All groups share one centre, and each spreads out both ways along 8 directions, with some noise.
In the rows, zero is written as 128.
Known rows, each followed by its group:
77 118 83 135 79 148 106 134 140 133 80 151 118 120 89 142 161 120 -> (1)
110 145 111 152 112 146 153 105 120 177 95 173 154 147 114 135 114 110 -> (0)
143 140 107 132 174 119 42 117 116 133 148 134 90 139 122 78 153 181 -> (4)
103 142 121 100 108 127 153 106 131 152 111 128 136 82 82 124 154 93 -> (2)
180 114 105 92 143 99 171 105 114 115 177 102 109 118 144 106 143 159 -> (2)
146 69 127 133 143 121 129 182 149 104 149 96 88 116 154 135 112 174 -> (2)
123 123 155 123 161 142 139 127 72 144 116 110 163 119 91 121 83 142 -> (4)
164 137 122 115 157 117 151 98 126 147 150 94 111 125 120 113 135 169 -> (2)
138 100 89 137 142 136 149 153 79 118 108 112 103 131 61 127 163 99 -> (3)
115 118 116 93 125 141 86 128 150 77 146 143 119 105 141 76 142 143 -> (1)
72 121 122 123 83 153 33 155 90 106 88 177 171 165 144 123 129 129 -> (0)
171 162 130 103 165 113 159 121 147 149 168 124 117 84 117 104 132 110 -> (0)
140 109 167 119 160 124 121 149 86 198 121 98 118 132 102 125 127 110 -> (1)
102 123 130 117 112 115 144 103 176 152 118 92 94 74 88 137 156 133 -> (3)
153 136 96 56 118 152 80 198 153 132 156 137 102 113 135 73 156 140 -> (4)
147 118 149 76 141 146 161 165 114 125 159 121 159 107 144 109 81 132 -> (4)
144 73 115 126 158 131 119 148 118 95 139 125 105 133 141 99 114 161 -> (0)
170 173 99 152 177 106 88 87 115 133 156 134 103 143 118 97 145 169 -> (4)
125 164 98 142 112 122 166 68 173 125 125 116 106 109 98 136 167 129 -> (3)
149 109 127 124 137 101 173 98 149 128 154 123 99 101 129 113 163 101 -> (4)
141 113 103 88 129 145 102 194 88 135 148 176 134 102 120 103 97 101 -> (3)
73 78 129 180 122 121 128 119 157 136 90 152 102 102 108 130 143 83 -> (0)
125 127 159 110 146 123 110 101 154 134 150 127 123 114 157 92 124 150 -> (3)
152 138 141 133 146 121 127 123 75 135 136 120 154 169 146 143 96 150 -> (0)
95 146 114 76 88 148 119 117 122 114 115 171 160 107 101 87 156 73 -> (2)
139 169 143 104 164 147 91 145 78 171 128 163 150 124 87 86 115 100 -> (4)
116 119 176 105 125 117 97 119 149 160 146 124 141 134 184 115 107 168 -> (3)
174 138 79 151 167 132 140 109 72 90 158 176 154 157 141 105 70 171 -> (1)
130 144 163 110 175 116 128 86 154 127 151 108 118 69 100 86 124 128 -> (3)
153 187 104 140 149 106 105 123 103 83 157 135 133 120 100 137 145 99 -> (0)
145 141 173 91 142 117 121 138 124 163 149 109 132 121 140 112 144 107 -> (1)
120 108 146 142 130 127 176 113 82 139 112 122 167 146 120 155 87 138 -> (4)
106 124 118 127 127 148 120 152 116 114 97 135 136 133 98 119 136 112 -> (3)
149 133 118 39 132 138 137 104 116 104 165 138 141 105 125 49 163 130 -> (2)
129 123 115 99 109 155 116 176 171 115 132 100 109 138 153 127 115 199 -> (2)
151 149 100 109 114 155 97 158 134 116 137 151 144 165 171 109 107 181 -> (2)
94 145 135 99 139 142 85 137 121 144 130 193 152 56 87 80 110 64 -> (3)
114 104 128 159 139 110 124 154 178 93 141 144 92 78 122 135 132 74 -> (0)
128 90 104 114 134 126 125 125 140 99 139 117 93 105 123 101 149 157 -> (1)
104 113 95 154 94 127 118 129 91 162 97 195 144 155 129 134 126 109 -> (1)
142 125 71 146 111 111 183 84 142 124 135 143 116 130 131 138 147 142 -> (1)
117 114 106 124 124 120 92 96 135 139 123 147 105 121 129 93 175 134 -> (2)
117 144 134 132 125 116 116 127 124 121 135 130 126 111 121 141 140 103 -> (0)
129 121 127 81 127 121 81 154 143 83 158 115 105 89 122 95 163 132 -> (0)
162 115 141 119 148 144 139 188 101 168 132 87 127 149 127 146 87 163 -> (1)
141 97 158 108 153 121 159 135 106 123 145 111 145 115 141 120 87 150 -> (4)
147 133 84 117 115 101 157 114 126 171 146 134 105 96 110 132 146 126 -> (3)
166 118 134 73 139 129 160 135 134 141 165 80 112 124 140 107 127 188 -> (0)
120 141 113 178 143 117 123 72 91 159 98 138 124 145 83 132 151 104 -> (4)
146 117 118 133 115 116 140 158 123 167 138 114 128 147 178 168 82 185 -> (2)
88 103 96 132 98 153 101 171 120 142 73 99 99 121 53 143 160 145 -> (1)
118 127 116 145 123 123 138 114 109 173 103 136 117 130 97 132 143 97 -> (1)
150 140 92 70 116 162 77 193 133 134 141 128 101 134 127 83 152 161 -> (4)
137 152 123 111 120 94 206 82 106 185 140 106 136 96 88 158 134 112 -> (2)
122 77 148 118 116 117 99 123 136 142 138 120 111 154 184 106 151 166 -> (3)

New rows, each followed by its group:
128 152 155 120 133 128 149 107 158 143 135 90 136 114 129 145 108 162 -> (3)
106 40 114 109 153 113 81 122 107 97 141 135 85 89 110 49 154 157 -> (1)
119 90 112 156 148 140 102 117 54 124 99 172 152 192 134 97 99 157 -> (0)
149 151 146 129 132 145 157 124 139 112 130 82 151 166 152 153 98 192 -> (3)
126 119 86 130 103 142 131 147 115 128 116 156 132 148 144 136 107 153 -> (1)
154 155 94 131 129 108 167 87 92 137 143 149 150 125 100 132 139 88 -> (2)
183 150 122 103 168 126 123 99 92 130 167 146 135 144 137 79 129 139 -> (2)
179 124 96 135 174 123 174 105 139 127 155 131 91 103 101 96 134 128 -> (0)
130 101 84 103 128 128 109 193 80 151 133 174 120 86 83 105 127 77 -> (3)
110 64 146 74 115 96 88 151 146 175 166 131 95 90 178 102 139 155 -> (3)
113 69 122 183 165 123 121 97 111 117 128 204 129 135 158 91 85 110 -> (1)
156 134 133 116 121 94 127 100 141 181 170 137 121 139 201 126 120 170 -> (3)
113 57 101 97 94 116 114 168 146 137 127 107 82 108 137 124 161 155 -> (3)
115 102 117 97 93 117 97 129 162 134 144 142 116 123 185 106 152 162 -> (3)
130 151 170 114 177 131 97 90 127 128 143 155 146 102 127 74 104 107 -> (3)
154 92 150 130 167 104 149 107 127 94 177 107 122 120 174 120 88 176 -> (4)
122 130 129 132 108 147 140 135 110 151 107 149 160 169 153 148 93 150 -> (0)
191 129 148 72 135 122 156 167 113 179 173 91 135 144 174 131 114 153 -> (1)
104 144 113 128 118 112 119 68 166 144 134 157 107 90 116 99 166 105 -> (3)
113 98 170 127 171 120 99 120 116 159 129 128 111 107 117 88 135 97 -> (1)
166 131 101 112 143 135 123 150 86 173 120 113 110 165 94 106 166 123 -> (4)
137 171 110 154 134 141 127 85 106 128 111 169 155 166 125 116 136 106 -> (3)
115 127 127 123 167 146 70 125 116 77 130 142 124 106 99 75 126 139 -> (1)
152 134 134 138 183 110 89 97 95 144 152 144 118 130 130 87 132 128 -> (4)
78 65 163 120 127 122 143 112 129 122 108 120 133 95 117 116 129 105 -> (4)
142 91 141 106 136 100 110 137 109 182 154 123 111 129 162 113 128 150 -> (3)
152 179 132 97 148 169 91 127 130 125 136 142 143 156 135 72 116 176 -> (2)
141 117 110 193 133 86 153 55 141 101 146 134 117 151 169 159 128 166 -> (4)
85 106 161 51 93 143 86 129 150 161 119 110 128 111 132 92 164 158 -> (0)
150 127 135 89 151 103 131 134 123 156 178 140 120 78 146 99 106 137 -> (3)
147 140 129 144 180 122 109 78 136 142 131 111 85 126 100 78 160 150 -> (2)
154 126 118 66 149 133 114 132 119 122 163 110 114 106 127 71 152 165 -> (0)
93 106 134 89 86 155 136 165 146 115 114 144 150 108 134 125 107 127 -> (4)
163 122 117 81 132 111 129 177 107 158 178 146 130 98 151 117 89 148 -> (3)
181 106 96 134 163 122 152 163 146 60 176 121 98 108 146 115 110 152 -> (0)
100 168 142 137 123 156 124 85 168 96 100 125 141 135 110 121 135 136 -> (3)
160 178 155 85 109 152 137 179 144 155 141 103 155 144 157 150 107 135 -> (1)
159 118 86 136 172 124 114 123 108 82 153 135 99 117 108 85 153 135 -> (0)
142 85 142 77 155 139 73 184 98 116 162 160 131 112 165 69 99 135 -> (3)
151 158 126 86 149 149 108 175 106 112 162 178 165 106 139 89 72 121 -> (3)
139 77 77 114 134 141 133 141 150 74 141 117 84 127 126 86 152 180 -> (0)
111 86 157 117 118 140 146 150 88 139 111 135 162 150 144 137 86 127 -> (4)
153 116 118 78 136 150 104 184 109 159 132 128 117 137 129 89 143 128 -> (4)
116 107 82 148 134 127 135 109 128 104 115 119 100 110 74 111 154 152 -> (1)
130 97 130 150 188 129 125 112 109 111 127 100 97 106 82 98 126 145 -> (1)
140 146 134 137 141 128 161 124 160 177 139 155 127 85 123 123 112 75 -> (0)
102 85 123 89 96 161 124 163 153 130 120 131 128 133 157 101 121 178 -> (0)
109 64 115 170 122 119 157 127 119 166 107 172 117 144 153 136 109 118 -> (1)
104 86 108 172 144 144 96 132 72 136 107 190 141 151 123 109 86 126 -> (1)
141 105 126 130 152 168 109 176 67 84 98 125 143 184 108 103 120 128 -> (3)
160 151 127 127 147 143 146 145 111 152 152 165 155 146 158 122 79 119 -> (0)
171 87 120 66 166 149 116 136 99 119 162 106 111 138 140 48 132 205 -> (0)
163 160 126 85 132 127 130 111 76 153 159 160 170 150 157 99 111 140 -> (2)
161 136 76 108 135 105 154 107 133 148 170 151 100 75 102 106 146 110 -> (3)
127 119 154 126 128 116 184 112 116 128 142 146 162 116 147 136 87 97 -> (4)
150 113 122 109 135 147 143 175 168 134 160 165 118 97 163 92 95 110 -> (0)
140 105 121 121 151 122 174 114 168 148 143 119 83 83 104 91 149 116 -> (0)
181 143 115 67 127 138 160 143 145 141 169 99 122 114 133 105 128 182 -> (0)
113 92 119 88 111 153 116 190 141 106 127 115 112 92 112 119 121 144 -> (3)
190 167 85 123 171 126 121 127 93 92 171 139 127 132 122 100 125 138 -> (0)
115 112 112 100 120 112 97 160 97 176 133 171 123 75 99 111 123 83 -> (3)
74 96 147 92 81 132 87 140 139 121 103 99 127 122 136 133 159 156 -> (0)
125 153 134 120 142 144 81 139 94 130 125 159 155 138 133 106 94 140 -> (4)
123 121 173 120 167 147 142 159 161 124 122 66 101 78 74 125 108 144 -> (2)
112 98 118 153 115 138 164 106 134 152 102 131 120 145 119 137 117 138 -> (0)
158 152 139 118 134 116 131 102 128 162 162 143 144 141 182 123 108 165 -> (3)
146 160 84 96 95 140 132 147 122 122 131 118 135 133 119 136 140 164 -> (1)
134 132 130 96 129 141 93 162 117 130 153 176 152 121 159 96 98 129 -> (3)
149 111 91 158 155 108 124 75 155 125 142 104 63 128 115 95 190 167 -> (2)
161 131 151 151 165 115 159 80 116 133 128 68 117 172 128 134 144 170 -> (3)
112 114 128 100 112 146 149 131 145 174 110 144 138 129 135 110 114 146 -> (0)
153 151 94 108 131 106 134 100 142 146 174 168 121 100 141 98 133 123 -> (3)
124 177 172 127 162 134 87 76 122 135 134 177 164 127 140 88 95 109 -> (3)
86 83 99 119 67 136 131 150 165 142 102 137 110 119 133 138 158 130 -> (1)
150 108 88 151 151 118 129 130 124 73 140 124 99 124 118 114 137 146 -> (0)
156 123 111 119 165 143 131 151 91 102 131 132 132 137 98 100 123 119 -> (3)
117 89 198 108 171 135 71 158 111 152 133 141 128 116 141 78 114 101 -> (1)
